The rows come from 4 hidden closed curves, with some noise, and rows from the same curve form a group. Each curve winds through 8 dimensions. The rows are also pushed far along 5 directions, which tell nothing about the answers.
In the rows, zero is written as 128.
Some rows, each with its group after it:
[119 163 139 158 116 144 103 132 128 130 128 106 165 131 147 141 146  79
 149 126  89 136]  J259
[ 94 113 157 142 146 133 149 146 158 202 129 165 109 139 120 167 133 157
 100  98 150 116]  J259
[125 104 118 116 110 114 154 115 125 118 138 147  95 107 117 120 135 155
 110 126 172 129]  J783
[152 136 130 169 126 132  89 117 166 119 125 106 152 133  96 140 119 130
 185 133  89 121]  J266
[129 132 146 124 166 113 136 151 144 119 114 159 126 159  98 118 130 187
 187 138  95  83]  J863
[125 191 156 149 130 187 130 136 119 201 119 121 198 116 163 159 154  70
  60 106 121 143]  J783
[101 122  77 118 147 108 129 105 134 126 131 103 126 104 127 109 117 100
  88 144 168 147]  J266
[194 120 160 113  63 156 172 157 112 159 145 128  86 113 165 116 114  90
  89  91 122 156]  J266
[ 87 116 176 143 153 111 101 131 156 139 133 146 147 163 110 147 127 155
 159 100 111  81]  J259
[ 99 138 146 113 149 116 105  90 105 125 118 125 168 121 155 112 138 115
 104 130 131  85]  J783
[118 118 135 147 155 135 144 135 149 176 123 149 144 135 105 139 114 173
 142 128 110 134]  J266
[106  92 141  64 152 102 156 135 104 129 123 155  93 148 133 102 122 146
  91 114 152 101]  J266
[106 138 170  86 166 108  87 129 132 157 126 131 169 152 125 145 145 133
 156 103  86  85]  J259
[194  69 204  87  91 136 133  99 120 168 116 140  90 129 145 118 100 129
 102  82 110  69]  J266
[162 144 119 186 119 164 134 138 164 123 126 128 165 135  90 133 112 148
 150 122  94 150]  J259
[141 144 120 155  95 141 116 113 147 146 137  96 150 104 130 120 133  66
 104 124 127 138]  J863
[154 109 133 110 142 111 129 114 142 117 131 130  92 116 118 125 110 158
 132 118 158 106]  J259
[194 117 163 154 118 129 106 123 155  95 135 112 114 129 104 124  95 144
 199 119  92 110]  J783
[126  92 126 119 100 137 108  94 115 150 110 104 134 130 150 130 120  98
  90 118 136 111]  J863
[144  76  90  95  87 115 158 100  92 103 121 120  77 105 173  94 113 133
  78 135 187 125]  J863
[138 162  87 176 126 144  95 130 154 122 124  84 169 123 124 140 127 105
 165 151 102 155]  J783
[235 140 164 125  93 141 136 119 104  79 132 111 123 107 166  93 100 133
 173 117  86 119]  J863
[149 176  69 189 108 165 149 130 150 145 129  79 181  94 132 104 118  67
 108 148 114 193]  J266
[134 109 208  89 153 106  79 106 108 122 131 124 148 147 122 124 115 135
 156 110  99  74]  J863
[108 130 133 151 141 144 104 105 140 170 111 120 168 132 130 143 134 116
 100 130 132 101]  J266
[ 66 110  66 143 155 110 128 130 169 142 114 134 115 143  78 142 142 156
 125 153 171 121]  J863
[190 149 127 147  65 161 194 167 118 148 138 147  94 104 140 110 141 115
 114 138 119 168]  J266
[105 115 111  65 136  82 108  86 106 120 138 109 125  94 153 118 141 117
 113 125 159 115]  J259
[138 113  97 170 122 158 158 145 155 145 119 138 136 131  92 146 107 187
 158 129 119 180]  J266
[117 141 102 150 126 139 102 113 150 145 126 109 153 116 117 154 141 106
 116 134 138 139]  J266
[151  91 137  77 122 121 118  95  94 145 111 126  70 107 161 139 125 121
 102 140 165 104]  J783
[111 161 127 187 139 160 123 167 151 126 123 144 176 166  96 150 134 137
 161 135  73 157]  J259
[181 167 100 154 105 162 139 148 124  82 110 101 145 125 127 115 132 125
 180 153 101 151]  J259
[143 106 150  68 125 103 110 126 112 120 130 137  95 135 128 140 138 134
 148 117 115 108]  J259
[121 149  91  98 139 123 108 121 122  98 113  97 139 126 121 122 147  76
 127 140 126 130]  J266
[184 113 109 104 110 134 133 130  96  76 123 126  61 117 141 128 115 117
 129 155 141 147]  J259
[115 101 119  86 134  93 111 107 110 115 136 128  92 120 151 134 124 121
 116 128 145 125]  J783
[163 137 122 155  73 159 154 147 121 139 134 115 120 109 166 138 130 135
 136 116 143 164]  J259
[172  99 181 113 127 144 129 130 124 175 109 143  95 139 131 148 116 153
 143 117 113  90]  J783
[172 145 141 126 134 145 123 133 133 153 129 115 155 119 141 136 116 141
 144 116 105 131]  J259
[166 103 205 143 117 134 154 144 156 155 135 176 116 146  96 123 112 199
 161  90 101  81]  J783
[173 123 158 140  99 140 140 122 123 140 129 125 127 118 149 104 108 102
 123 118  88 127]  J863
[116 133 120  90 111 133 129 121  95 137 128 134 117 113 158 146 154  87
  81 122 139 147]  J783
[108 103 150 144 147 140 148 138 148 174 104 158 136 155  91 137 125 195
 153 130 119 101]  J783
[ 74 122 149 107 184  91  78 106 151 154 121 112 159 148  98 127 138 127
 140 135 138  65]  J863
[135 154  94 163  77 151 156 163 140 118 142 115 149 122 115 118 144 106
 142 130 110 188]  J783
[171 162  85 139 118 157 157 149 142 128 120 111 125 103 119 131 135 132
 141 140 138 164]  J259
[208 114 146 129  87 157 152 130  98 110 135 138  79 113 156 118 102 108
  97 123 121 147]  J259
[ 79 142  62 154 146 136 133 145 156 152 108 107 187 145  99 123 139 144
 143 151 121 153]  J863
[166 101 109 112  80 145 154  96  99 125 127 118 103  85 163 125 115 129
  86 119 165 162]  J266
[142 110 105 146  94 158 186 138 139 203 118 143 102 114 165 130 125 139
  45 109 178 134]  J863
[ 87 147  38 161 138 149 126 133 145 128 108  97 170 127 101 144 135 118
 137 163 126 195]  J266
[161 160 130 128  99 135 129 129 134 149 147 108 134  95 140 117 140  68
 114 123 107 151]  J266
[115  96 127 101 104 138 154 112  91 145 123 153  79 110 161 141 139 132
  45 130 210 123]  J863
[ 92  85 104 107 127 118 101  94 121 140 108 112 131 141 135 134 124 119
  99 127 149 109]  J863
[ 31 158  90 127 212 111  97 148 159 131 119 126 163 157  63 169 152 136
 146 150 145 144]  J783
[203 109 235 109 122 130 126 113 137 184 133 135 108 113 144 125 104 135
 135  84 103  62]  J783
[100 118 122 107 118 119  87  87  99  89 117 105 154 134 150 122 137  87
 100 126 139 104]  J863
[113 110 182 129 151 114 140 136 132 141 145 166 123 143 111 119 110 167
 121 108 128 108]  J863
[ 72 112  67 128 143 118 143 129 133 144 133 142 111 118 125 157 130 154
  97 136 174 173]  J783

New rows, each followed by its group:
[111 141 123 107 166 108  97 110 139 111 123 118 125 126 109 135 137  92
 126 135 128 104]  J259
[131 132 135 148 126 158 134 120 134 157 121 142 154 134 119 137 125 108
  81 117 109 132]  J259
[102 167 133 159 170 120 106 132 173 157 144 109 183 124  96 131 129 116
 141 128 115 130]  J863
[138  87 185  70 148 107 159 146 116 131 122 172  86 163 117 101 111 172
 128  99 116  74]  J266
[136 173 116 154 130 143 127 149 143 134 129 112 136 118 127 142 145 100
 161 141 105 150]  J259
[145 140 146 135 136 109 116 144 140  84 148 130 113 135 117 118 125 141
 165 124 123 113]  J266
[175 128 150  80 116 100 122 107 114  71 140 104 119 113 130  78 115  86
 152 116  94 109]  J266
[ 91  94  96 148 162 104 111 126 164  94 129 132 119 151  75 142 104 187
 169 132 150 131]  J266
[ 95  74 137 102 146  99 152 119 117 129 136 164  91 140 132 118 104 183
  88 111 175 112]  J863
[ 53 141  99 164 152 147 137 161 156 187 122 133 179 162 105 144 136 118
  94 127 123 157]  J266
[111 131 126 181 132 172 162 143 151 193 101 147 169 140 103 144 130 178
 135 134 114 140]  J783
[ 61 137  76 124 161 112  82 107 140 124 136  92 156 122 125 163 138  99
  98 126 172 151]  J266
[ 91 105  81  94 142 146 154 129  98 170 104 142  90 120 156 163 141 135
  38 141 212 151]  J259
[190  99  82  95  97 108 130  99 110  56 123 112  60  99 157 113 110 140
 143 138 157 128]  J863
[ 66 146 155 133 160 107 103 109 142 141 137 126 185 133 125 124 140 100
 109 104 115  96]  J259
[115 115 115 158 101 153 160 130 112 176 137 135 121 109 172 139 119 133
  56 125 185 161]  J266
[160 121 123  94 133 125 123 110 112  98 114 128 121 127 116 110 124 120
 130 141 106 114]  J259
[112 144  99 122 124 141 129 152 117 164 129 107 133 128 159 140 141  94
  84 137 166 154]  J783
[120 182 172 165 150 153 137 159 152 173 138 142 193 136 114 130 140 121
 130 110  83 130]  J863
[136 104 126  87 113 102 168 148 117 128 142 168  49 119 119 118 142 152
 112 136 159 128]  J266
[124 154 103 142 119 126 151 141 128 106 144 131 122 105 105 114 143 122
 131 154 142 168]  J863
[178 134 120 129  88 169 178 143 104 133 109 133 105 113 154 116 129 128
 111 135 138 146]  J259
[ 66 117  64 150 140 112 119 126 166 126 132 122 126 128  69 145 142 128
 123 153 165 157]  J863
[153 152 159 110 138 116  76  92 117  75 122  98 171 125 136 116 132 103
 176 122  84  87]  J266
[112 119 152 117 129 150 151 170 136 208 119 160 117 158 121 160 146 156
 100 111 146 117]  J783
[122  93 114  87 118  96 127 120 111  92 131 126  75 119 138 131 133 165
 154 130 173 117]  J259
[138 144 121 116 145 115 119 131 123 109 121 115 135 126 123 116 130 122
 173 151  94 130]  J266
[184 122  43 160  86 136 198 162 155 112 135 127  70  94 103 104 114 175
 163 162 148 202]  J863
[163 120 192 122 148 143 129 156 137 132 107 152 131 174 113 132 114 189
 182 107  89  69]  J259
[ 91  82 154  95 159 105  75  93 123 148 122 130 126 150 138 164 118 146
 102 102 157  81]  J259
[133 139 124  98 127 101  98  99 118 112 141  81 160 107 153  92 121  73
 124 116 114 123]  J863
[101 123 170 150 140 138  98 108 141 174 121 144 181 142 118 154 136 152
 127 111 103  92]  J266
[107 105 142 143 122 142 168 166 156 189 126 175 104 152  85 146 137 171
 112 115 134 129]  J863
[153 103 123 177 139 138 181 169 187 153 136 163  98 144  61 121  91 209
 171 127 114 150]  J266
[173 105 165  83 101 103 127 107 117 143 150 122  79  96 150 109 120  93
 103 107 130 110]  J266
[172 132 141 117  93 153 153 157 107 161 131 113  99 121 168 118 124 102
 103 127 146 142]  J783
[110  92 152 116 131 109 144 122 147 181 141 163 102 127 105 129 129 155
  99 116 137 105]  J266
[120 140 174 105 149 102  72 117 120 117 143 114 144 135 151 141 132 105
 148 110 114  91]  J266
[138 168 114 180 111 148 118 151 157 125 142 121 163 129  99 146 138 106
 169 131  74 177]  J259
[174 114  97  83  82 136 137 125  99 105 123 115  80 104 148 135 138 120
 120 133 155 154]  J259
[152 140 140 104 115 101  75  96 109  63 133 104 129 116 130 124 144 103
 188 144  99 100]  J266
[121 140 141 144 120 155 148 163 138 171 113 145 143 147 126 154 149 154
 150 116 108 133]  J259
[ 97 155 121 150 164 155 127 139 138 189 109 128 180 138 124 152 137 135
 117 136 121 136]  J863
[181 173 118 119 118 127 121 143 123  77 134  95 131 107 133 109 138 106
 184 137 103 141]  J259
[ 68 154 124 117 185  81  59 123 139  86 143 115 155 147 107 152 150 127
 183 142 121 108]  J266
[ 77  98  95 145 150 106 135 127 147 119 122 160 127 149  92 134 130 203
 150 144 142 121]  J783
[ 96 144 113 130 157 110 129 148 147 113 148 137 116 131 107 149 132 147
 133 119 163 145]  J259
[101 147  56 160 101 144 139 113 116 118 123 108 165 101 151 120 143 106
  99 154 148 175]  J783
[193 112 109 153  89 138 111 115 141  86 113  93 135 132 119 106 102 126
 198 136  65 128]  J863
[121 141 141 117 111 141 124 130 115 151 115 121 140 129 154 140 151 106
 126 120 115 120]  J259
[ 98 111 142 133 140 136 168 165 147 166 123 189 118 156  78 156 136 196
 154 111  96 149]  J783
[152 140 182 132 126 126 141 137 139 139 145 138 146 130 138 114 120 145
 139  91 104 105]  J259
[126 133 171  86 194 102  89 120 150 131 113 125 148 154 101 133 126 151
 170 110 105  51]  J259
[108 119 134  86 162  96 104 113 114 118 119 123 130 138 125 118 132 126
 153 144 106 100]  J266
[109 106 146  86 155  89 107 138 124 110 125 140 106 153 122 140 131 188
 194 124 130  90]  J259
[100 116  61 123  96 125 140 110 116 109 123  98 134 111 137 109 143 106
  89 148 179 153]  J863
